There are 10 hidden switches. A switch that is on adds its own fixed numbers to the row, and there is some noise. The rows also spread widely along 13 directions, which tell nothing about the answers.
In the rows, zero is written as 128.
Some rows, each with its switches (1 for on, 0 for off) after it:
[107 171 137 192 124 134 153 127 104 142 116 117 122 117 116 129 111 122
 162 107 125 139 117 140 123 117] -> 0 0 0 1 1 0 1 0 1 0
[ 58 118 158 121 142 159 118 131 139 113  94 146 146 164 125 147 158 103
 171 116 106 131  74 130  98 149] -> 1 0 1 0 1 0 1 1 0 1
[128 127 152 101 127 169 121 141 125 106 122 136 151  98 115 119 136  87
 145 156 100 134  97 127 102 132] -> 1 0 0 0 0 0 0 0 0 1
[105 155 126  91 117  73  89 128 136 206 157  96 154 177 130 145 172 102
 108 144 113  88 129  79 134 135] -> 1 0 1 1 1 0 0 0 0 1
[ 74 109 141  66 109  97 122 106 117 156 113 110 153 187 129 131 180  79
 166 107 124  98 114  42  79 143] -> 0 1 0 0 0 1 0 0 1 1
[129 141 114 140 144  64 124 112 126 155 179 101 153 146 142 133 127 129
 132  87 109 113 162  52 137  90] -> 1 1 0 1 0 0 0 0 0 1
[125 151 180 133 142 171  88 135 165 134 111 125 175 102 186 101 126  64
  46 121 162 177  98 188 109 167] -> 1 0 0 1 0 1 1 0 0 1
[123 162 142 140 133 113 127 133 117 128 131 119 160  94 129 137 115 104
 125 130 116 151 110 127 125  70] -> 1 0 1 0 0 0 0 0 1 1
[122 127  65 134 161 132  99 161 110 104 137 209 158 183 137  97 136 123
 170 124 107 144  98 127 139 128] -> 1 0 0 1 1 0 0 0 1 1
[109 150 163 127 132 135  82 134 136 146 165 119 161 144 155 124 123  95
  94 120 119 146 144 129 128 147] -> 1 0 0 0 0 0 1 1 0 1
[101 111 145 163 157 140 164 155 146  96  78 128 162 119 121  86 154  96
 139  99 122 100  60 119 101 165] -> 1 0 0 1 0 0 1 0 0 1
[ 99  99 171 125 128 143 152 110 150 131 138 110 148 181 152  96 143  79
 135  74 167 116 126  88 101 218] -> 0 0 1 1 1 1 0 0 0 0
[151  86  97  92 116 147 124 131 136 124 105 130 134 145 135 152 188 102
 160 167 107 105  73  93  87 132] -> 0 0 0 0 1 0 1 1 0 1
[134 122 126 133 124 198  98  95 124 111 101 138 113  89 140 181 100 129
 161 160 104 184  82 163  94  44] -> 1 0 1 1 0 0 1 0 0 1
[134 147 122 132 129  78 129  82 140 194  75  72 176  97 191 141 138  68
  66  82 178 138  91 103  98  42] -> 1 1 1 1 0 0 1 0 1 1
[142 140 114 195 134 140 142 124 137 125 114 130 145 133 162  97 119 102
 146  85 143 126 100 154 115 178] -> 1 0 0 1 0 1 1 1 0 1
[ 74  99 171  85 131 198 114 227 137 157 127 133 150 205  95  95 165  91
 123 175 105  84  63  78 127 234] -> 0 0 1 0 1 0 1 1 1 1
[ 96 132 150 107 104 158 131 144 100 138  88 126 154 130 102 112 140  63
 161 144 124 111  78 119 102 142] -> 1 0 1 0 0 0 0 0 0 1
[155 146 112 106 106 128 176 129  95 132 103 123 146  98 133 150 166  66
 165 120 137 118 107  66  98  81] -> 1 0 0 1 0 1 1 0 0 1
[191 130  86 205 129 144 154 127 134 115 140 128 147 127 166 104 116 102
 162  99 143 126 100 140 121 167] -> 1 0 1 1 1 0 1 1 0 1
[143 123 111 125 131 128 202 166 125 135  99 147 133 146 146 146 165 103
 146 109 163 108  85  82 136 125] -> 0 0 1 0 1 0 0 1 0 1
[116  93 163 139 142 203  30 118 179 110 144 109 160 137 144 114 106 119
 114 170  80 162  68 171  82 172] -> 1 1 1 1 0 0 1 0 1 1
[ 91 140 124 140 168 108  39 149 111 145 169 122 218 161 145  45  99  63
 101 102 108 149 123 110 146 152] -> 0 0 1 1 1 1 1 1 0 1
[ 95 133 151 147 160 140  97 124 144 144 130  96 158 123 126 110 117 113
 133 123  95 124  96 120 117 138] -> 0 0 1 1 1 0 1 1 0 1
[115 123 109 161 161 175  89 169 137 124 116 162 145 150 130  96 106 134
 136 154 104 145  55 171 134 154] -> 0 0 1 1 1 0 0 1 1 1
[130  95  99 140 159 171 104 126 137 115  97 151 148 141 150  85 121 104
 142 115 134 145  68 145 112 146] -> 0 0 1 1 1 1 1 0 0 0
[ 95 107 124 135 152 134  76 123 106 136 163 114 168 159 129  77  99 105
 147 102  90 138 124  77 113 128] -> 0 1 0 1 1 1 0 1 1 0
[164 198  95 135 143 135 145 129 123 170 123 121 142  72 133 124 132  97
 176 114 104 116 123 121 121 117] -> 1 1 0 0 1 0 1 1 0 1
[119 122 135 234 113 121 123 159 121 112 167 116 129 184 147 152 105 149
 132 112 121 145 106 143 153 146] -> 1 0 1 0 1 1 1 1 0 1
[121 114 179 158 146 155 135 100 142  60 127 102 176  85 159 139 125  75
 138 100 126 178 101 116  82  99] -> 0 0 1 1 1 0 1 1 0 1

New rows, each followed by its switches (1 for on, 0 for off):
[118 138 112 113 167 110 109 146 146 165 115 103 160 116 123 122 150 116
 127 134  95 107  82  81 127  97] -> 0 1 1 1 1 0 1 0 0 1
[125 158 134 192 149 125 121 182 139 144 161 122 137 138 142 131 106 153
 106 123 102 138 107 136 158 136] -> 1 1 0 0 1 1 0 1 1 1
[163  97 117 172 130 141 132 154 155 105 140 108 147 137 119  90 136 116
 138 136 110  89  86 129 117 195] -> 1 0 1 0 0 0 1 0 0 0
[163  70 118 138 150 157  94 134 133  85 146 105 177 110 141 100 109  97
 124 143 103 150  83  84 103  91] -> 0 1 1 1 0 0 1 0 0 1
[109 149 123 168 165 127 141 184 141 148 133 116 144 144 100  94 128 140
 159 121  91  93  85 104 142 174] -> 0 1 1 0 1 0 1 0 1 1
[177 149  88 213 121 146 119 177 117  99 124 156 142 113 131 110 119 123
 136 160 112 141  71 206 136 145] -> 1 0 0 0 1 0 0 1 1 0
[ 97 118 176  78 138 212 143 165 134 192 109 138 106 158 149 123 123 105
  67 119 175 139 114 110 142 155] -> 0 0 0 0 1 0 1 0 0 0
[152 156 108 134 125 132 147 182  81 165 153 124 148 121 113 109 111  93
 133 144 131 122 121  76 163  98] -> 0 0 1 1 1 0 0 0 0 1
[112 113 118 135 156 135  91 121 129 167 161 126 121 155 138 109  70 160
 104 111 125 143 137 122 160 104] -> 0 0 1 0 0 0 0 0 0 0
[ 91 121 135 134 117 107  66 117 109 154 169 131 138 199 145 133 113 127
  98 124 133 152 156 118 143 120] -> 0 0 0 1 0 0 0 0 0 0
[163 137 168 152 137 188 139 137 173  84 158 127 132 101 144 139 114 125
 150 141 120 159 113 158 109 183] -> 0 1 1 0 0 0 0 0 0 1
[131 128 122 190  88 105  88  98 118 104 168 119 141 183 142 143 128 118
 173 127 120 143 141 136 104 168] -> 0 1 0 1 0 0 0 0 0 1
[138 138  98 142 110 114 104 126  78 147 154 112 159 135 121 110 117  90
 165 142 101 126 123  86 118 101] -> 0 0 0 1 1 0 0 1 1 1
[ 70 210 178 127 135  97 117 141 130 184 139  95 156 121 112 139 152  96
 127 116  98 105 142 107 128 140] -> 1 0 0 1 0 0 1 1 0 1
[ 56 174 183  52 173 173  87 165 168 179 125 138 150 136 106 122 153 106
 128 148  81 108 105 122 125 178] -> 1 0 1 0 0 0 1 1 0 1
[128 118 125 167 176 178 102 188 150 100 142 144 161 132 117  76 119 127
 141 140  76 126  68 132 122 178] -> 1 1 0 1 1 0 1 0 1 1
[145 117 145 121 142 185  93 165 147 105 173 142 154 146 147 128 138 104
 123 149 102 153 115 111 114 165] -> 1 1 0 1 1 0 1 0 0 1
[134 118 137 112 172 151 170 111 163 102 122 108 155  83 124 114 150 100
 183  97  98 107  94  73  85 132] -> 1 0 1 1 1 0 1 0 0 1
[ 96  87 172  46 193 187  95 169 218 130 132 136 133 153 136 158 181 151
  85 174  90 124  69  92 116 156] -> 0 0 1 1 1 0 1 0 0 1
[127  87  94 127 137 143 105 160 149 160 119 130 142 202 145 126 156 125
 125 138 121 103  62  88 120 154] -> 1 1 1 1 1 0 1 0 1 1
[ 96 153 141 134 142  81  93 132 157 160 113 111 171 144 152 126 156  99
  91 121 125 118  89 147 129 145] -> 1 0 1 0 0 1 0 1 0 1
[ 91 187 127 111 183 110 105 179 108 113 128 169 186 101 123 128 131  96
 128 124  95 167 107 109 152  38] -> 1 0 1 1 0 1 1 0 0 1
[135 106 127 115 116 118 105 133 114 121 152 108 153 138 131 159 138 107
 124 150 105 134 112  79 119  70] -> 1 0 1 0 0 0 1 0 0 1
[ 99 122 104 159 142 167 125 115  98 174 123 113 108 143 102 106  89 143
 200 106  81  96 106  97 121 128] -> 1 0 0 1 1 0 1 1 0 1
[117 147 147 102 175  77 130 174 153 108 167 108 215 122 128 104 192  62
 125 109  88  97 113  36 123 143] -> 1 0 1 1 1 1 1 1 0 1
[111 143 141 195 152 154 113 158 146  92 148 159 154 164 143 113 110 125
 135  98 127 160 114 160 138 170] -> 1 1 1 1 0 0 1 0 0 0
[139  54 139 129 144 206 112 102 140  68 162 146 125 142 145 115  96 135
 166 120 106 154 116 106  92 139] -> 1 0 0 1 0 0 0 0 0 1
[139 190 123 151 116 106 133 159 122 171 121 112 154 127 132 139 149  91
 127 138 140 121 112 120 136 132] -> 0 1 1 1 0 0 1 0 0 1
[118 152 123 132 133  64 129 157 142 150 109 123 163 139 136 156 176 108
  92 139 132 112  86 112 137  90] -> 1 0 1 1 0 0 0 0 0 1
[119 133 150 131 165 187 102 137 161 128 126 143 125 116 165 156 106 142
  89 138 128 188  93 170 130  92] -> 0 0 1 0 1 0 1 1 1 0
[121  93 123  84 151 171  44 102 158 136 120 137 151 138 155 124 127 112
 109 168 110 158  77 152 100 122] -> 0 0 1 1 1 0 0 0 0 1
[106 140 153 166 190  93 127 191 188  64 175 155 166 156 137 136 166 159
 117 112  85 134 110 112 146 163] -> 1 1 0 1 0 1 0 0 0 1
[109 173 171 114 183 140 135 184 165 133 150 127 150  93 119 143 134 133
  96 130  98 141 113 117 154 104] -> 1 1 1 0 1 0 0 0 0 0
[186 120 102 162 109 127 110  77 141 137 151  99 147 119 176 100 107  89
 130 104 150 140 123 156 106 162] -> 1 0 1 0 1 1 0 0 0 0
[115 158 129 100 150 134 124 112 180 161 114 142 109 137 143 142 164 144
 136 130 124 116 115 150 114 174] -> 0 0 0 1 0 1 0 0 0 0
[ 98 143 179  92 165 126 118 120 185 101 148 110 147  99 108 146 176 123
 142 133  69 113 125 109  93 147] -> 1 0 0 0 0 0 1 0 0 0
[126 137 137  85 178 132 148 138 175 144 139 136 145 125 150 124 158 114
 117 101 129 117 114  92 126 143] -> 1 0 1 1 1 1 0 0 0 0
[120 211 127 141 122 126 124 120 120 164 130 124 150 117 126 138 139  78
 180 108 118 128 140 133 114 140] -> 1 1 1 1 0 0 1 1 0 0
[122  74 131  94 134 191 109  98 126 167 133 104 108 145 157 157 112 133
 126 127 112 139 104  67  97  74] -> 1 0 0 1 1 0 1 1 1 1
[139 147 120  93 141 135 108 101 171 175  83 118 155 110 166 115 158  83
 107 139 150 129  72 156  93 149] -> 0 0 1 1 1 0 0 0 1 1
[148 178 132 187 128 118 166 183 149 144 105 123 154 121 145 132 150 103
 109 123 151 120  79 155 136 158] -> 1 1 1 0 0 0 1 0 1 1
[147 145 131 104 180 109  83 124 184  94 180 138 209 130 177 103 162  77
 123 109 113 153 130 109 109 169] -> 0 1 1 1 1 0 0 1 0 1
[126 166 127 133 156 152 166 150 128 157 119 142 128 112 137 126 116 113
 147  97 139 131 112 106 140 119] -> 1 0 1 1 0 1 1 0 0 1
[ 86 158 127  93 152  83 103 180 122 182 149 121 176 173 125 136 183  94
 113 122  95  96 125  39 143 114] -> 1 1 0 1 1 0 1 1 0 1
[112 158  98 144 204 147 121 136 146 124 117 167 144 101 114  70  96 146
 186 108  89 131  92 161 141 143] -> 0 0 1 0 1 0 0 0 0 1
